There are 4 nested groupings, the coarsest first. Each group lies inside one group of the grouping before and may be the whole of it. The rows also spread widely along 12 directions, which tell nothing about the answers.
Some rows, each with its group in each grouping after it:
[ 12  -5  -4  12   3   5  12  17 -11 -11  21   2  23  -6  18   7   4  -2
  11  -9  -4  17 -32   6  -4   8  20  -3  15]
Bogis bulur k_122 k_59
[ -4   6  27  12   5  15  -5  -3  30  17   9  -6   5 -10  -9  -3  16 -10
  17   9  -6   0 -43  -6  17  19  35   3 -29]
Bogis bulur k_122 k_758
[ -9  -9 -25 -24   2   7   7  -1  -2  10  -5  -4  12  -2   2  13   5   0
  10  -7  23  15 -26  -4  13   6  -2 -11  13]
Bogis Vevar k_945 k_528
[ -3   2   3  -7  14  17  23  14 -14   0  12 -17  -5  -2  -1   4  29   7
  -3  -2   2   6  -6  -5   9  -7   9  19 -15]
kapes nozo k_220 k_809
[ 13   9  18  13   6  15  -1   2   1  16   5 -35  -5   0  -7 -20  16 -14
  25  35 -23  -8 -19   1   6 -25  -3   4  10]
Bogis rabu k_56 k_449
[  4  16  -7  -4  19  22   5 -14  -8 -14  -7   7  -8   4  -6   9  11  -3
  16 -16   4  26 -16   4 -10   0  -2   0  -9]
Bogis bulur k_16 k_472
[  6   0  26 -23   4 -30  -2  -6  11   2   1  23  32 -11  15   4 -11 -15
   5  -4  10  -3 -13   0  30  22   8  -2 -10]
Bogis Vevar k_684 k_776
[ 15  -6   9  14 -24 -17  -1   9  -6   8  10   3  13  -5   4  12 -13  -3
  10  -9 -15  -3 -14 -18   4  21   0  -2  15]
kapes nub k_563 k_520
[ 11   6  -2 -14   5  -4  -2 -15   2  -3 -14  12  -6   7  -6  10  -7   2
  11 -10  11  10   4  -9   8   5 -11   1  -4]
kapes nozo k_220 k_707
[ 17   2   2  -8  -7  -1  11 -15 -16  -9   7  -2  -6  12  -2   2   3   0
  -6 -10  -4  10  -5 -20   4   5 -22  19  -9]
Bogis rabu k_629 k_320
[-21 -23 -24   3 -21  -3  10  14 -10  -7   9 -13  12  -5  -1  18   7   4
 -11 -10  15   2 -22 -14 -16  17   4 -14  19]
kapes nozo k_431 k_871
[  7  -1   3 -30  11  -5   8 -17  14 -24   3   3  13   7  12 -13 -12   2
  10  -2  26  16 -28  15   5   5  -6   5  -8]
Bogis bulur k_16 k_731
[ 14   3  -7 -12 -17  11  -2 -21 -14 -14   0   3  11  16   9  -9   8 -11
  -8  -5   7   3   4 -13  -8 -36  -9  20  -1]
Bogis Sor k_616 k_355
[  2 -21 -18  -2  -1 -34 -10  -5   2 -33 -10  23  24  10  18   7  -9  -3
  -8  11  44  19  -6   4 -11  22  -6 -22  10]
Bogis bulur k_16 k_472
[  4  -5   0  -5  18  -8   6   5  19 -16   0  -1   3   6   3 -15   3  14
  15  16  28  14 -17  22  15  12   6  -5  -6]
Bogis Vevar k_684 k_776
[-13 -14  -6   0 -12 -13   4   6   6  -4   1 -21  -9  -2 -16   0   0  15
  -7   1  13 -12  10  -5  -3   3  -7  -3  12]
kapes nozo k_220 k_707
[ -1   3   8 -11   3  -2  -3  -6  11   2  -8  -2  -3  -3 -10  -2  -3   3
  15   0  10  -1   0   4   9   1  -6  -1  -3]
kapes nub k_563 k_520
[  9  -5   8 -14   8  -9   9   7   8  -4   5  -1  13  -4  13  -1  -9   1
  20   6  10   9 -25   8  13  12   6  -5   6]
kapes nozo k_220 k_707
[-22   1  18   7  10  -2   2   9   4  -6   5 -12  17 -25  -4   8  18 -17
   1   7   0  -3 -16   9  -9  12  17 -14   2]
Bogis bulur k_122 k_758
[ -7   8  32  14 -10  -2   2   0   7   8   8 -16  -1 -18 -19   0  13 -10
  -1  -2 -24 -18   1  -8   2   3   6   8  -6]
Bogis Vevar k_945 k_528
[ -3   7  11 -14 -19   8  -5 -33  13   6   2   8   6  -1 -10   5  -5 -13
   2 -27  -6  -4 -23 -21   4   8   4  10 -18]
Bogis rabu k_629 k_320
[  6   2   1  -1   8  -5  16  20 -15 -22  14  -7  19 -13  16   1  -3  -3
  13  -4  -2  10 -16  22  -9   1   0 -10  28]
Bogis Sor k_616 k_355
[  5   7  -4  -9  -5  22  -5 -23  13   2  -3  -5   3   5  -5  -5  -3  -8
  20  -6   3   8 -33  -4  -3  -8   3   1  -1]
Bogis bulur k_122 k_59
[-16  -7   9   2   9 -11   5   5   4 -20   5  -5  12 -11   2   5  11  -6
  -6   6  15   7 -17   9 -11  22   6 -11  -5]
Bogis bulur k_16 k_472
[-12  -3  -1  -9  16 -14   9  11  -7  -2   3  -8  -5 -17 -15  11   9  10
  -8 -12  12  -6  19   5  14  11  -6  -4   5]
Bogis bulur k_122 k_59
[ 10  11   4  11  -9 -22  -3  -2 -20 -13  -6  18   2 -12  -8  28 -12 -11
  -1 -27 -15   2  18 -13 -12  22 -21 -12  19]
Bogis Sor k_616 k_355
[-13   5   3  -3 -12  10 -12 -17  13   1  -1 -14   5  -6 -19 -17   5  -5
   3  -5   0 -26  20   9  -5 -45   9   1  12]
Bogis rabu k_629 k_320
[ 13  -2 -12   3   0  11  11   5 -15 -16  17  12  21   2  18   9   5  -1
   5 -21   2  21 -24   1  -5  -1  17   4   9]
Bogis bulur k_122 k_59
[ 14   4   0   0   3  -3   3  -4  -7  -9  -8  -1   0   7   3   7  -1  -6
  13   7   2  14 -14  -7  -7   8 -14  -3   4]
kapes nozo k_220 k_809

New rows, each followed by its group in each grouping:
[ 20   3   3   5   0  -1 -14 -14   7   6 -10   0   7   9   1  -4  -1 -15
  20  23   4   9 -20 -10   6  -1  -6  -7   3]
Bogis bulur k_122 k_758
[ 12 -30 -44  12 -27 -13   7  17 -25 -29  10  11  20  20  22  11  -3  16
 -15 -13  25  18   3 -12 -20  -7   3  -4  36]
kapes nozo k_220 k_707
[ 20 -12  -7   2   9   0  22  22 -17 -31  17  -8  12  14  27 -11  11  13
   2  14  15  22 -11  13  -6 -13   6  11  10]
kapes nozo k_220 k_707
[ -3 -10 -18 -17 -17 -19  -6  -4  -8   8  -8  -4   9  -4  -4  12 -12  -5
  -2  -4  14  -8   7 -14   7   1 -23 -14  27]
Bogis Sor k_616 k_355
[-17   2   8 -22  -4  -3  11 -12  -2  -6  -4 -10  -5  -8 -12  15   5  -4
  -9 -17   5  -2  -9 -15  -6  19 -14   4 -14]
kapes nozo k_220 k_809
[ -2 -10   3  -1  -9 -15  -1  -3   6  -1   6  -2   8  -3  -4   0   1   0
  -5   0   9  -6  -2  -7   9  10   0  -2   2]
Bogis rabu k_629 k_320
[  7  -1  16  -6  -7  -6   3  -5  18   0   8   4   8  -3  -2  -7  -3   3
   7  -8   3  -2 -13  -1  18   7  11   9 -10]
Bogis Vevar k_945 k_528
[  4  -6  -9 -16   7  -4   2  -5  -4 -17  -2  -3  16   5  13  -7   1  -6
   6  10  18   8 -11  10  -2 -11  -9  -7  15]
Bogis rabu k_56 k_449
[-23  -9  -7 -12 -17   7  -1 -12  28  22  11  -8 -16  -4 -36   0   5  23
 -12 -34  12 -22   6 -19  26   3  18  17 -22]
Bogis bulur k_16 k_731
[  0   3   1  -9  -5   3   3  -9   1  -4  -2  -8   5  -1  -5  -4   3  -3
   6  -3   3   0  -4   1   0 -12  -6   2   8]
Bogis Vevar k_945 k_528
[  2   3   6 -10  -1  -2   7   1   9   2   8  -4   5 -10  -8  -4  -6   9
  13 -17  -1  -6  -2   9  16  -5   5   3   9]
Bogis Vevar k_945 k_528
[ -4  -8   2 -30 -15 -30 -12 -26  11 -13  -8   7  18  -1  -2  -5 -22  -7
 -10  -9  23 -15  14  -2   2  -8 -19  -2   8]
Bogis bulur k_16 k_731
[  6   5  21  -4   9 -15   4   7  11   1   5   6   2 -12  -6   4  -5   6
  10  -8  -1  -8   6   4  18  13   9   2  -7]
kapes nozo k_220 k_809
[ -1  -3 -22   0 -13   1   4   0 -15 -11  -2   1  -3   4  -9  14   0  10
  -4 -23   5   2  15 -11 -14  -9  -8  -1  18]
kapes nozo k_220 k_809
[ 10   6  20  21  -4   7   0   0  -3   5  12  -9   1  -3  -5   1  12 -12
   8   4 -22   1 -21 -13  -3   5  10   9  -8]
Bogis bulur k_16 k_472
[  6  -3   8   5  -9 -10  -1   1   7  -6  11 -10   9  -3  -4 -13  -7   3
   5   1  -3 -12   0   6   0 -12   4   4  12]
Bogis bulur k_16 k_731
[-20   2  26  -5   8 -15   2   7  11  19   7 -17  -7 -27 -27   4   6   1
  -1  -7  -8 -27  13   1  22  12   5  -1  -7]
Bogis bulur k_16 k_472
[ 26   6  -7  10  -3   7  -6  -5  -7  17   1   2  -3   8  -7   4  -3  -1
  20  -5 -12   6  -6 -15  12 -10  -3   5  11]
Bogis bulur k_16 k_731
[ -2   3  -5 -13  -4   8   3  -9  -2  -2   5  -6  10  -4  -3  -1  -3  -3
   8 -16   0  -2 -10   3  -3 -17   2   2  13]
Bogis bulur k_16 k_731
[ 10   7   8  -4   7   6   1 -18   9 -24  -7   1   1  12   7  -7   5 -12
  12  17  15  24 -34   2 -11  12 -10   1 -16]
Bogis Sor k_616 k_355
[ 18  -9  16  27 -29 -33  -9  -4  -2 -19  13  15  10   5   0   1 -12  -1
 -17 -10 -10  -9  13 -21  -9  15  -1   9   1]
Bogis bulur k_16 k_472
[-12   3   6  -5  -8  14   4  -7  11  12   4 -12   3 -11 -13   4   9  -4
   9 -13  -5  -4 -22  -6   5   2  11   2  -3]
Bogis Vevar k_945 k_528
[  0 -13   1  -5 -14 -14   1   5  -4   9   4  -9  12  -2   2   5   5  -4
  -6   7   6 -11  -1 -19   9   0   0   3   6]
kapes nozo k_220 k_809
[ -4   4  -5  13 -10  16  -5  -6  -6   6   2   3   6  -5  -7  14  13 -14
   6 -17 -15   1 -15 -16  -9  -2  12  -4   7]
Bogis rabu k_56 k_449
[-18  -7  -5  23   0 -10 -11   6   6  -6  -5   3   1 -11 -17  11  15  -1
  -7   0   9  -8  14  -1  -7  11  12 -19   9]
Bogis rabu k_56 k_449
[ -4   6   7   9   5   4  -6  -8   3  -2  -4  -4  -5  -3 -13   1  16  -8
   2   3  -4  -4   3  -5  -2  -3   1  -1  -4]
Bogis rabu k_56 k_449
[ 14   8 -11  -3  -6  -2 -13 -17   0 -11 -18   3   6   7  -6  -9 -11  -4
  17   0   6  -1  21  11  -9 -38 -17 -10  32]
Bogis Vevar k_945 k_528
[-10   1   8 -26  30  -2   5   7  20  -9  -1  -7  15 -14   8 -14   5  -1
  20  19  30   3 -12  37  17  -6  10 -14   2]
Bogis Sor k_616 k_355
[  7 -12  -8  15  -8 -13   0   2  -5   7   5   0 -11  10 -13  11  13  10
 -15  -1   8   3   5 -29  14  21  -4  10 -13]
Bogis bulur k_16 k_731
[ 14  -3  -7 -15   2   3  -1  -5  21  10   2  21   5   6   2   3 -12  13
  22 -18  17  10 -17  -5  29   8  22   4  -9]
kapes nozo k_220 k_707
[ 17   7 -14  -2  13  16   4  18  -8  14  10   4  13  -8   6  -1   1   5
  30 -11  -4   3   2  17  22 -32  21  -3  28]
Bogis Sor k_616 k_355
[-15  -9  -9  10 -21 -24 -12  -9  -2 -14  -6  12   6  -6 -15  18  -1  -4
 -21 -21   6 -13  23 -16 -14  13  -7 -13  14]
Bogis rabu k_56 k_449
[  6   4  -4 -17 -17  -5  -5 -17 -12  -5   1   8  20  -2   1   4 -13 -11
  -2 -27  -4 -10  13  -7  -6 -29  -7   6  20]
Bogis bulur k_16 k_731
[ -6  -3  -3  23   6  15  -5   7  -3   6  -2 -17   6  -2  -2   0  30 -16
   8  28  -2   3 -18  -3  -8 -10  13 -11   9]
Bogis rabu k_56 k_449
[ -9   4 -27 -14 -21  25  -9 -21  -6  15 -12  -1  10   0 -13   8   4 -10
   9 -27   1  -6   4 -12  -6 -41   1  -3  24]
Bogis Vevar k_945 k_528
[ -1   7   8   2 -11  -5  -3  -7 -15   7  -8  -4 -10  -6 -19  15   7  -8
  -7 -14 -14 -14  28 -24  -3 -10 -12   8   3]
kapes nozo k_220 k_707
[ -5   5  -4   3  15   3  13  10 -21  -4   2 -14  -3 -13  -6  17  11  -6
   9  -7  -8  13 -14   2 -10  14 -11 -11  15]
Bogis bulur k_16 k_472
[ 24   6  -4   6  -6   8  -3  -1  -2   8   4  19  15   3   5   4  -2  -2
  18 -16  -8   7  -2  -5  15 -18  18   5  11]
Bogis Vevar k_945 k_528
[  0  -1   9  -3   7  -5   7  -3  -1 -15   9   4   4  -1  -1  -1  12   3
  -9  -7   9   2   5   1   7   4   5  10 -14]
Bogis rabu k_629 k_320
[ 19 -12  -4   3 -24 -23 -13 -27   3 -41  -4  19  19  27  16  -9 -11  -9
 -15   8  25  12  -6 -12 -23  -1 -15   7  -3]
Bogis bulur k_16 k_731
[  1  18  13   0   0   6 -11 -20  -2  -1  -8   5   9 -10  -9   1   3 -22
  11  -9 -14  -9  12   3  -8 -25   0  -4   8]
Bogis rabu k_629 k_320
[  1  -8 -17  -6 -12  -2   6   1 -21   7  -1   1   0   3  -3  24   8  -1
  -8 -18   4   6   2 -30   3   6  -7   4   6]
kapes nozo k_220 k_707
[ -2  -2   4   4   1  -1  -7 -10  -1  -3  -5   2   8   3   0   6  16 -16
  -3  10  10   8 -15 -13  -4   7   4  -1 -14]
Bogis bulur k_16 k_472
[ 12   8  30 -12  26 -26   6   6  -4 -12   5   7   6 -13   0  -4   2   1
  -3   1   3  -6  29  13  25   0  -5  10 -10]
Bogis bulur k_122 k_758
[-12  -3 -17  -5  -3   5   1  -6   6   5  -7  -5  -8   2 -18   8   6   9
   5 -12  14   5 -12  -6   6  12  -3  -7   1]
Bogis Vevar k_684 k_776
[-15   0  -5  -1   3  18   3   7   3   8   6 -16   4 -10  -7  -2  22  -2
   5   2   7  -4  -8   5   4 -16  17  -1   3]
Bogis Sor k_616 k_355
[  4 -10 -26  35  -9  -1 -23   6   5   5  -6   2  -3   9 -18  -3  11   9
   4  10  12  -7  28  -3  -3 -26  15 -14  22]
Bogis bulur k_16 k_472
[  1   6  -1  -3  -8   6  -9 -14  -1   5  -3   1   7  -6 -10   3   0  -9
   5 -15  -3  -9   5  -7  -1 -18   3   0   9]
Bogis bulur k_122 k_59
[ 16   0  14   7  -7   0  10   9  -3 -14  16 -11   7   1   6 -12  -1   5
   9   1 -10  -3  -3   5  -5 -17   8  13  11]
kapes nozo k_220 k_707
[ -6   0  -5   3 -30  10  -8 -22  31   4   0  -1  -6   2 -25  -2 -13  10
  11 -27  -1  -7 -19 -10  -2   5   9   1   0]
Bogis Vevar k_945 k_528
[ 14   3  20 -14   3 -21  -6   1   7  19  -1   4   4 -10  -7  -4 -11   0
  12  -2  -3 -23  29  -2  33 -16   2   6   6]
kapes nozo k_220 k_707
[-21   6  10  -5  20  -9 -11   4  15  14 -14  12  15 -24 -11  13  11 -12
  14  -1  12  -7   3  14  19  10  22 -24   0]
Bogis Vevar k_684 k_776
[ -1  -4 -11 -29  18   7   2  -3  13  19  -4 -18   6  -4   0  -7  -1   0
  26  14  24   5 -28  12  27  -5  -1 -12  11]
Bogis bulur k_122 k_59
[-14 -11   4  14   3 -12  -2  16  18  15  -1 -10 -15  -9 -24   8  14  14
  -1   8  12 -12  12  -9  19  20  15  -7  -7]
kapes nozo k_220 k_707
[ -3  -9  -3 -14  -4 -18   4   2 -11   8   5 -12   0  -5 -10   3   0   4
  -9  -5   6 -13  17 -10  16  -3 -15   4   9]
Bogis bulur k_16 k_472
[  1  10  -7 -16  -8  21  -4 -17 -17   2  -7   6  13   3   0   6  16 -16
  -2 -18  -1  -5  15 -14  -7 -46   8  15   0]
kapes nozo k_220 k_809
[  0  -2  22  21  -1 -19   9   5  -6 -33   6  -6  -2  -2  -6  -3  18   1
 -21   9   1   1  17   1 -15  10  -9   9 -10]
Bogis Vevar k_945 k_528
[ 12  -9   4  18 -14 -25   4   8   2  -7   5 -13  -8   2 -13  -2  -7  13
   0   8  -2  -3   5  -7   3  18 -19  -2  16]
Bogis Vevar k_945 k_528
[  7   3   4  -8  -3   3  -2  -6 -15   0   3  -3  28  -8  14   3   4 -25
   7   1  -5   0 -14  -2  -5 -21   2  -3  17]
Bogis bulur k_122 k_59
[ -3   1   9 -21  23 -12  -4   0   9  16  -8  -3  16 -14   3   4   0 -14
  20  17  16   1 -18  10  24   8   1 -16   4]
Bogis bulur k_16 k_731
